The rows of a group lie close to one hidden flat surface of 12 dimensions, which passes through zero. Surfaces can cross.
Known rows, each followed by its group:
[ -5 -11   4   1  12  -2  -7   4   6 -18  14   3  23  15  -6  29  17   9
   5  -8   9]	Q282
[-11  -1  -5   5 -12  13 -11  -7  -2 -13  -3  15 -23  -8  11  33  -3  31
   7  14  10]	Q282
[-11   5 -12  10  -2  -5   7 -22   8   4   1   7 -15  -9  -7   2   7  17
   7  -2 -11]	Q914
[  0   2 -11  -6  18  -1   8   9 -13  22   0  16  15  12   3  11 -20 -23
 -16  -9  -1]	Q282
[  0  11  14 -14 -12   8 -12  11 -16  11   5  -8   1   1  10   8 -10   7
  -8   0  24]	Q539
[-19   4   3  -6 -10  11   6   0 -14   8   2   3  19  -7  17  14  -5   9
  14  -8  20]	Q539
[-31  -5  11 -18  16   5  11   7  10  -2   5   2  -3  14  13   6  18  -7
   1  -4 -13]	Q539
[ -9   8  19  -7   8   7  11 -15 -13   6   7  -5   0  14   5  -7   8   4
 -10 -23   1]	Q924
[ 26   6   6  -8   7  -8 -10 -13  -3  19   0 -20  14  -9 -19  -6 -10  -6
 -21   8  -9]	Q924
[-39  12 -17  19   3   0   0 -11   6   2   2   1   8 -11  -5  10 -25   9
 -10   5 -10]	Q539
[  1  -2   5   8   1   7   6  -9  -5 -26 -11  17   9  -9   3   4  -2  25
  -4 -20 -17]	Q282
[ 15 -21  -2 -20   9   1  -4  23   8  16  15  23 -13  25 -14  28  32  -2
   8  10  18]	Q282
[  6  19  -5   1  21  -7  11  11 -17  12  -4   2 -19  32   5 -19  -5 -10
 -20  -7 -10]	Q914
[-24   7 -24  -2 -12  -9  10 -14  -5  -9  -4  17   1 -19  -7  -1 -11  28
  24 -18  -1]	Q914
[ 16 -10 -15  29 -18 -10 -26  19  16 -14   3  16 -15  -5   9  -9   8   7
 -13  14   7]	Q37
[ 14   8  -1  23   5  -7  21  17  19  14 -25  18 -15  -3  11   8   0 -32
   8  14  -6]	Q539
[ 10   5  -8  19   9   0   2  -6 -22 -17  -4   7 -13  15  23 -16 -12  -4
 -15 -13  -2]	Q37
[  9 -14  24  19   6 -11  22 -36  10 -15 -11   7  -7 -15  15 -25  24  25
   2   2 -15]	Q914
[ -4   7  11   8 -11  21   4 -15  -7   3  -3 -25 -21   1  16 -14  14  -8
   5  -3  -8]	Q924
[-23   7 -20  20   0   8   2 -10 -17 -23   3   7  -3  11  12 -20 -21   2
 -11 -25  -6]	Q924
[ 16  21 -12  19  -8  -1   8  -9 -15  13 -19  10 -19  -9   4  12 -20   4
   6  10   8]	Q539
[  1  12  -4  -1  -5   3 -18 -13 -11   7   8 -24  -2  -3 -10  13 -13  10
  -4  17   8]	Q924
[-14 -17  -8   1 -15  19 -16  -1  20  -5   5  10 -26 -14 -13   0 -10   3
 -13   9 -12]	Q924
[  9  -2   0  10  -5  11   5  17  10  16  -7  -5  -1   0  -2  -4  15 -18
  -2  10 -18]	Q37
[ -5  -4  19  -8  -2   4  -2  -9   5  11   6  -4 -16   1  16  -2  20  -1
  -5   3   1]	Q539
[  6  16  18   6   7 -11  25  -1 -12  11 -10 -11  19   4  27 -17  19 -17
  12 -14  -4]	Q924
[  5 -21   0   4   6  29  16   2 -20 -14  -8  14  27   1  13  21 -12 -21
   9  -7   5]	Q282
[ -6  -8  -1 -39   9 -18 -14  23   1   5   9  12  -4   6  -7   3   7  20
 -10  15  -5]	Q37
[ -3  -4  -9   5 -16 -25 -27  -1  17 -14  22 -16  13  -7  -4 -24  11   2
   2 -10  21]	Q282
[ 12  -7  -4 -13  -2   0  11  -6  -6 -16 -11  -1   3  -8  -7  -5  -1  -4
  36 -10   8]	Q914
[  9  -2   4   3  10 -16  -4  13  17  -6  -7  16 -30   9   1   7   4  -1
 -10  13   0]	Q282
[ 10  -8   1  -6 -12  11   5  -8 -10  14  -5  -9  -7 -11  13 -17 -18 -31
   8  11  17]	Q914
[ 15   2  -6   2 -10 -13 -15  -9  -7   0   3   5  12 -16  -2   1  -3  27
 -10   4   9]	Q924
[  4 -10 -20  14 -12   1 -23  -2  18   0   9  -5  -2 -10 -24   7  16   6
  -5  10 -14]	Q914
[-21  -3  15   2  -5   8  14   5  10   3 -11 -15  11 -15  18 -10 -22 -38
  15  12  11]	Q282
[  6  -7 -10  -1   0   1   5   2   6   3  -6  14 -17   0  14 -19  20 -26
 -14 -18 -21]	Q282
[-30 -13  23 -22  15   9  13   6  -1   2   8  -8  16  14  15   2   2 -14
   4   1   8]	Q37
[-16   4  10   4 -16 -20  -8  19  11   3   5  16 -15  -1  13 -32 -24   3
 -18   6  35]	Q914
[-27  -2   7  -8   1   6   9   1   4 -20   8  10 -24  17  -7 -26 -22   0
  -4 -27  11]	Q924
[ -6 -14 -22 -33  -2   9  -8  -7 -12   6   7  20   6 -13   0  12  -5  -7
  -6 -19  -5]	Q37
[-14  15 -22   6  12 -23  -5  -2   1   4  -1 -14  14  -4   8   7   0 -10
  -2   2 -14]	Q924
[  6   0   5  17  -3  -1  10  19  -7 -12 -10  12  21   5  26  23   9  -2
  27   4  23]	Q924
[  2  -8  -2  -2   0   1  15   0  13   9  -7   9   1  -9   0   0  14 -10
  12  -1  -9]	Q539
[-15  -2  -5  -7 -13   6   7  11  10  10  -5  12  -9 -11  -1   0   6   8
   8   4 -10]	Q914
[ 25 -15   7 -20   5  -2  -9   0  -2   5  -2  25   5  -9 -14  29  21  37
 -13   9 -12]	Q914
[  2   0   7 -18   9  -8  -1  -3  -4  16   2  -5  -2  -1  -9  -9  -4   6
 -17   6 -11]	Q37
[-22 -17  -3  23  -2  -1   3   4  14   9   8  26  26  -9  17  10  -4  -6
 -14   2  17]	Q282
[  2   3   4 -22   1  -2 -15 -16   8  16   8 -19 -12  -9 -23  -3   1   9
 -11  11 -10]	Q539
[  9 -16   2  -4   0  -7  -1  15  12   3   7  11   2  11  -6   0  12  -9
   5   2  12]	Q282
[-16   1  -1 -30   2  -9  -6  -4  19  -7   0  -3 -31  -6  -3  -3  -7 -23
   5 -12   1]	Q37
[ 16 -18  13  -2   6   8  19  11  -7 -12  -5  21   6  12  -1  -6   2  -2
   2 -19   5]	Q924
[-12  16   4 -21  16 -19  -5   8 -13   7   2  10   3   9  -4  -2 -17  29
 -24   3  -4]	Q37
[ 12  -4 -11   3   8   6 -19   4  -2   4  10   1  10  10  -7  25   0 -15
 -15  -5  -1]	Q914
[-10  17  -6   1  -6  -1  12   1  -9  21  -2  -8   4  -2   8 -29 -12 -17
  -5 -16  -3]	Q282
[ -5 -35  -6   0   3   1  -5  -7   0  -4  12  29  -2  -2  21  -5  21  11
 -21   2  -8]	Q37
[-10   2   4 -32  28  -8   9  31  -5 -12  -4   7  17  24  -5  22  -3  -4
  10  -8  -3]	Q539
[ 20   5  -4 -12   8  10  11   0  -1   3 -12 -19   5   0 -21   0  -1 -30
  14 -10 -21]	Q539
[ -7   6  -6 -27   9   8   6 -26 -23  23   1   1  14 -11  -6  20 -14  13
   0  -4  -6]	Q914
[-13 -19  16  21   4   8   2 -19  23 -12   4  15  10 -13  17  31  16  -9
  -2  -9  11]	Q914
[ -8  -2  20 -21  -3   4  -4  -4   8 -19  11  -5  -5   6  -2   2  11  -1
  14 -31  21]	Q539
[ 18 -19   2   7  -1  12  14   8  -2  -6 -14  20  -6   0   8  -7  -1 -18
   1  -2  -4]	Q282
[-26  10  11   6  10  -4   2  -6  16  -5   2  -6   4  -2  11  21  -7 -15
   2  -8  10]	Q539
[-14   8   8 -29  16  -7  -2   8   0   0   4 -11   4  10  -4   1 -12 -10
  -7  -7  -1]	Q37
[ 32   3   1  13   7   7  -7 -12  -7  31  -6 -16  21 -14  -7  18  -6 -16
 -23  26 -14]	Q924
[-17  -2  21 -11   9  -7  25  -2   2  -3  -6  16 -27   7  18 -15   4  11
   7  -4   8]	Q37
[ -6 -10  -5   8 -15  17   1   2  -6  -9   2   9  26  -5   7   8 -19 -18
  17 -19  29]	Q37
[ 42 -16  -1 -10   7  -6   2  -4  -7 -19  -1  -2   7   9 -18 -12  11  -8
  13 -13  -1]	Q37
[ 10  -6   5   0   7  15  -8 -15   3   9   5 -19   0   1   0  12  23 -10
 -15   2 -21]	Q924
[ -8   8 -27 -11   8  -6  -8  31   2 -24   6   3  22  17 -26  16   6  10
  14 -23 -18]	Q914
[ 11  -1  11 -10  18 -11   7  22   9  16  -9  -2  -4  10   9   7  12 -22
  -7  22 -12]	Q539

New rows, each followed by its group:
[ 10 -14   0 -27  12  -5  -7 -10   2 -16   9 -13  11   4 -15  10  13  -8
  13  -8  -7]	Q37
[ 12  -4  -2   6  18 -19 -14  -6   9 -25   9 -12   5  12 -17  -7  -6  -2
  -8   4  -5]	Q539
[ 19   9  14  20  10   3  13  -6 -16 -14 -12 -19   1  16  14 -14  10   2
   2   3 -14]	Q914
[-11   7 -11  37 -23   7  -5  -7   7   1   0  -3 -23  -9  11  -9 -10  -2
   4  11  14]	Q914
[-23 -10  28  -8   7   2  31   1   2  22   0  18   6   2  12 -19  -3   7
 -14  -1   4]	Q37
[ -6 -17  -8  15 -15  28  -3   5  10 -20  -6  13  -9 -11   5   2 -10 -10
  -2   0 -10]	Q924
[ 17   7   7  -3  14 -35  -6  -2   3  12  16 -10 -13  27  -2  -5  34  12
  -2   8  15]	Q924
[ -3   1  -2 -12   3   7 -11 -15 -13  11  19 -27  18   9 -16  24  18  23
   9   4  -2]	Q282
[-12   7   7 -20 -11  13  -8 -28 -18  -3  13  -3  11  -9   0  16  -2  20
   9 -34  23]	Q539
[-26   7  -6  10   7  10  22  -8 -10  12  -6  15   1   0  24  -3  12   0
 -10 -18 -24]	Q924
[ -6  19   7 -16   5  16  -5  14  14  15  -5  -5  -1  -3 -20  14 -15 -27
 -23 -17 -22]	Q539
[ 34  -4  13 -12  -8   4  -4 -12   9  16  -1  15 -11 -18  -8   5  25 -10
 -14 -24   0]	Q539
[  1   0  10 -12 -22   5   6  -2   5  27  -9   9 -22 -24 -11 -23 -16   9
  -3  16   1]	Q924
[  4  -1 -10  46  -9   5  -4   3  16  -9  -3  10   3  -6  12   9  20  -4
  -6  -4  -8]	Q37
[-16   7 -18 -12  19 -21  -1  -2  -2  14   2  11  28  -8  -3  19   1   9
 -10  -8 -22]	Q924
[ 23 -10  -5  27   0  -6   2   2 -13 -15  -2  24   8   8  11 -13   5  21
 -14   0   4]	Q37
[-21  -1  -1 -13   0  18  22  -1  -9  25  -9  17 -13  -3   3   0  -7   9
  -1   2 -10]	Q924
[  4 -15 -16   7   4   9  12  -5  -5   5  -4  -9  12   0  -6 -19  12  -9
   5   6 -34]	Q539
[ -3 -15   1 -27   5   0   4   1   7  12   0   3  11 -13 -10  -6  23   8
  -9   0 -36]	Q914
[  7   3  -9 -15   1  -1  -5   6  -8 -10   0 -12  13   3 -15   7  -5   2
  17  -4  -1]	Q914
[ -4  -3 -12  35   7 -20  -6 -11  -6 -13   2  16  11   2  22   6  -6  18
 -12  10   9]	Q539
[ 20 -11   4  13  12  17  12  -8 -19   1  -1 -20  18  15   7  -6  19 -10
   0   6 -17]	Q37
[ -3  19  -9  11 -12   9   5 -12  18   0 -12 -16 -19 -16  -7   8  -2 -26
  22 -13  -2]	Q37
[-23   9   0 -28   3 -19  -8   8   7  -6   4  10   1  -4 -12  29   2  38
  12   5   7]	Q37
[ 16  -7 -22   3  -6   7  -6   4 -14  21   1  16  -3  -3   5  -6  -6 -14
 -24  -1 -11]	Q914
[-22  18  12  11  -7  -6   0 -10  12  -5  -3 -10 -21  -5   6  -5 -14   0
   5   4  14]	Q37
[  9  13   3  -8  14   0   7  31   4   7 -18   2 -26  15 -12   1 -11 -19
  -7  15 -18]	Q539
[  3 -11  12  28   3  -9   6  11  16   6   8  -6  20   9   2 -10   7 -14
  -3  15  15]	Q282
[  3   7   1  13  -3  -5  -6   1   0   9  -4   9  25 -16   6  28 -14   1
  -9   8  14]	Q924
[ 10  -3  26  -7  -9  15  19  13   1  14  -5  -6 -19  13   9   4  19  -5
  24  16  22]	Q924
[-14  17  11 -19  -7  23 -15  -4  -4   8   6 -18 -31   5 -12  -4 -14   7
 -20  -7  -6]	Q539
[ 14   4  15   1  -4  11   2  17 -30 -15 -11  -8  24   8  21  -7 -17   5
   4   3  14]	Q914
[ 18 -12  -2   1  19 -10  -6   7 -19 -10   8   1  10  25  15  -7  13   8
 -25   9 -14]	Q539
[ 26   4 -17  20   6   3  -2 -27 -27  -7  -5   1  -9   3   4  -2   4  17
  -6  -6 -18]	Q37
[-34   6   8  -3   0 -15   3  10  41  -1  -1  -8  -3 -11  12  -1  16 -30
  13  -6  -4]	Q924
[-25  23   0  -8  15  -2  -5   7  -4   7   1 -15  13   9   0  23 -14  -2
  -8  -4 -10]	Q37
[ -1 -20  10  -6 -10 -10 -15  15  32 -22   1  22  10 -17 -13  13   0   4
   3  -2  19]	Q924
[-15  16  13  -2  -1 -14  -5  -8   3  15   8  -4 -19   0  -2  -6 -13  21
 -15  12  18]	Q914
[  6 -16  10 -18   5  -2  -8 -19  26  18  10 -26  -9 -11 -22  -1  24 -13
   0  18 -18]	Q914
[-10 -15   6  23  -6  14  14  -3  -2  22   2   3  23  -8   8   5  -8  -5
  -4  22   7]	Q282
[-19   7  18   7  16  -1  11 -19  10  12  -1 -17 -15   5  26  15  15 -20
   6   9   1]	Q539
[-27  29  -4  15  13   7   4   6  -6   1  -2 -11   5  13  21  30   2   4
  -1  -1 -17]	Q37
[  0  -3   7  25  -4 -15  14 -25   3 -32  -5   1   2 -12  13 -22  -1  12
  23 -10  13]	Q914
[-17 -13   8  -7  -8  10  17   4   2  14   1  -3  -8  -4  19 -12  22  -3
  19  12  -4]	Q539
[ 18  12 -16   1  12  -4  12 -16 -24  17 -13 -19  16  -4  -6  15 -11  -7
  20  15  -6]	Q539
[  5  -5 -13   4  -9  -6  10   5 -23  -6  -4  17 -10   6  14 -10   1  34
  20  15  18]	Q539
[ 18 -23  10 -17   9  21   6  12   0 -19  -5   6  10   9 -15   9   1 -12
   8  -8  -5]	Q924
[-17  -3  -5  13   7 -12  -5   2  20 -10  11  16  -7   9   9   0  13   3
 -11 -12   5]	Q924
[ -4  -9  10  11 -15  23   3   4  10  -3  -1   4 -29   4  10  -6   7  -3
   7   9  11]	Q924
[  0  12 -27 -10   2 -18   7 -16  -5   4  -1   6 -24   2 -22  -9 -17  -2
  17 -14  11]	Q914
[ -3  27   1  -3  11  -3  -2 -33 -11  -4  -1 -20 -17   0  -5  25 -21   6
  10  -5  17]	Q539
[  6   0  -2 -33   0 -10   5   5 -13  -1  -3   1   8  -4 -11  -5 -12   6
  16  -4  10]	Q914
[ 28   3  -4  23  -8   0 -15 -14 -16 -16   2 -22  10   0  19  -3  21   6
   0  -1  -8]	Q924
[ -3 -16 -27   4  -7   0 -17   3  16 -23   5   2 -20  -1 -11  -6   7   2
   4   8 -17]	Q924
[ -9 -24   7   1 -24  14   3  -4  14  16  11  -2   6 -18  -1  -9  22   8
  14  10   5]	Q282
[  1 -20   5 -17   6  -8  -9  -9   5  13  14   5  18 -10 -15  -2   5  10
 -20   4  -8]	Q37
[ 16  10  -2 -11   1  -8   2  -7 -24 -16  -6  -2 -11  10  -3  -5 -16  19
  17  -4  17]	Q37
[  9 -12   2   6   0  -7   1  17  38   4  -6  10 -16  -8 -15 -17  12 -19
 -14   9 -23]	Q539
[-24   2  17   3   5  13   8  -5   0   6   8  19  -4  11   2   9 -14   1
 -21 -20  18]	Q924
[  8  -2 -10  23 -13   9   1  16 -22   1  -5  21   5   4  22  -7  -6  12
 -16   0   5]	Q539
[-10 -14   7  -5  -2   8 -12 -19  -4   8  16 -24  19  -6  -3   6   2  16
   0  24   5]	Q37
[  1  13  12   1  -1  -8   2 -12  10  18  -1  -5  -3 -11 -16 -14 -16   2
 -15   1  -1]	Q37
[-13   4  11   1  17  -1  -1 -22   9 -12   7 -35  15   6   3  10   3 -26
   8  -9   3]	Q539
[ -3   0  -7  -5   5   4  -6  -8   8   5   5 -14 -26   6  13  -3  30 -18
  -4  -4 -23]	Q282
[ 18 -23   9 -13   1  -4  19   2   4  14  -6  -1  -5  -1  10 -12  39 -11
  21  13 -10]	Q539
[ -9   1   8  20 -15   6  -1   2  10   8  10   0 -21  12   0   8  29  28
   7  10  11]	Q282
[ 22 -19 -17 -11   0  -5 -12   8   1 -18  -1   2  14  -7 -11  17  17   8
  12  10 -15]	Q924
[  7 -13 -18  -6  31 -20  -7  10  16   5  11  10  -6  25 -26   5  -5 -19
 -18  12 -14]	Q924
[ 12 -10 -13  11  -8  -1 -13  -4 -11 -26   0  20  16  -7   6   5  10  29
  -4 -14  -1]	Q924
[ 33  20  -1  24 -16   0  -5  12 -13   7 -16   6  -6  -5  10   5 -27 -12
  -3   7  30]	Q539
[-16  14 -22  11  -4  -7  -6  -6   3  11  -7 -15  12 -25   9   6  -7 -10
  -2  12 -24]	Q924
[ -2  -6 -20   7  -7  12  -1  -5  -9  -1  -6  19  -4 -15 -10 -11 -32   8
 -19   0 -17]	Q924
[  9  -7   9  -6  -5   0 -10   4 -20  -1  10  -8   2  12  19 -12   7  15
  -9  13  16]	Q539
[-23   7  10 -19  -2 -17  14   6  11  15   0  13  -6  -4  10   1  24  16
  15  -5   6]	Q924
[ 14  -2 -20   7 -12  -1   7 -16  -9  -3 -10  13 -23 -10 -12 -13  -2  24
  16   3  -2]	Q539
[ 30 -32 -16 -25  -9  -2 -19  24  -2   5   9  11   8  -2 -12 -14   3 -10
 -12  11  -3]	Q37
[  1   1 -14  20  -4   2 -17 -10   4   6   9  -1  -2  -3  -7   0   4  11
 -23   5 -17]	Q914
[-15 -12  -1   2  -1  21  16  21   3  -4  -1   1   1  11   9 -19  15 -15
   1  -9 -23]	Q539
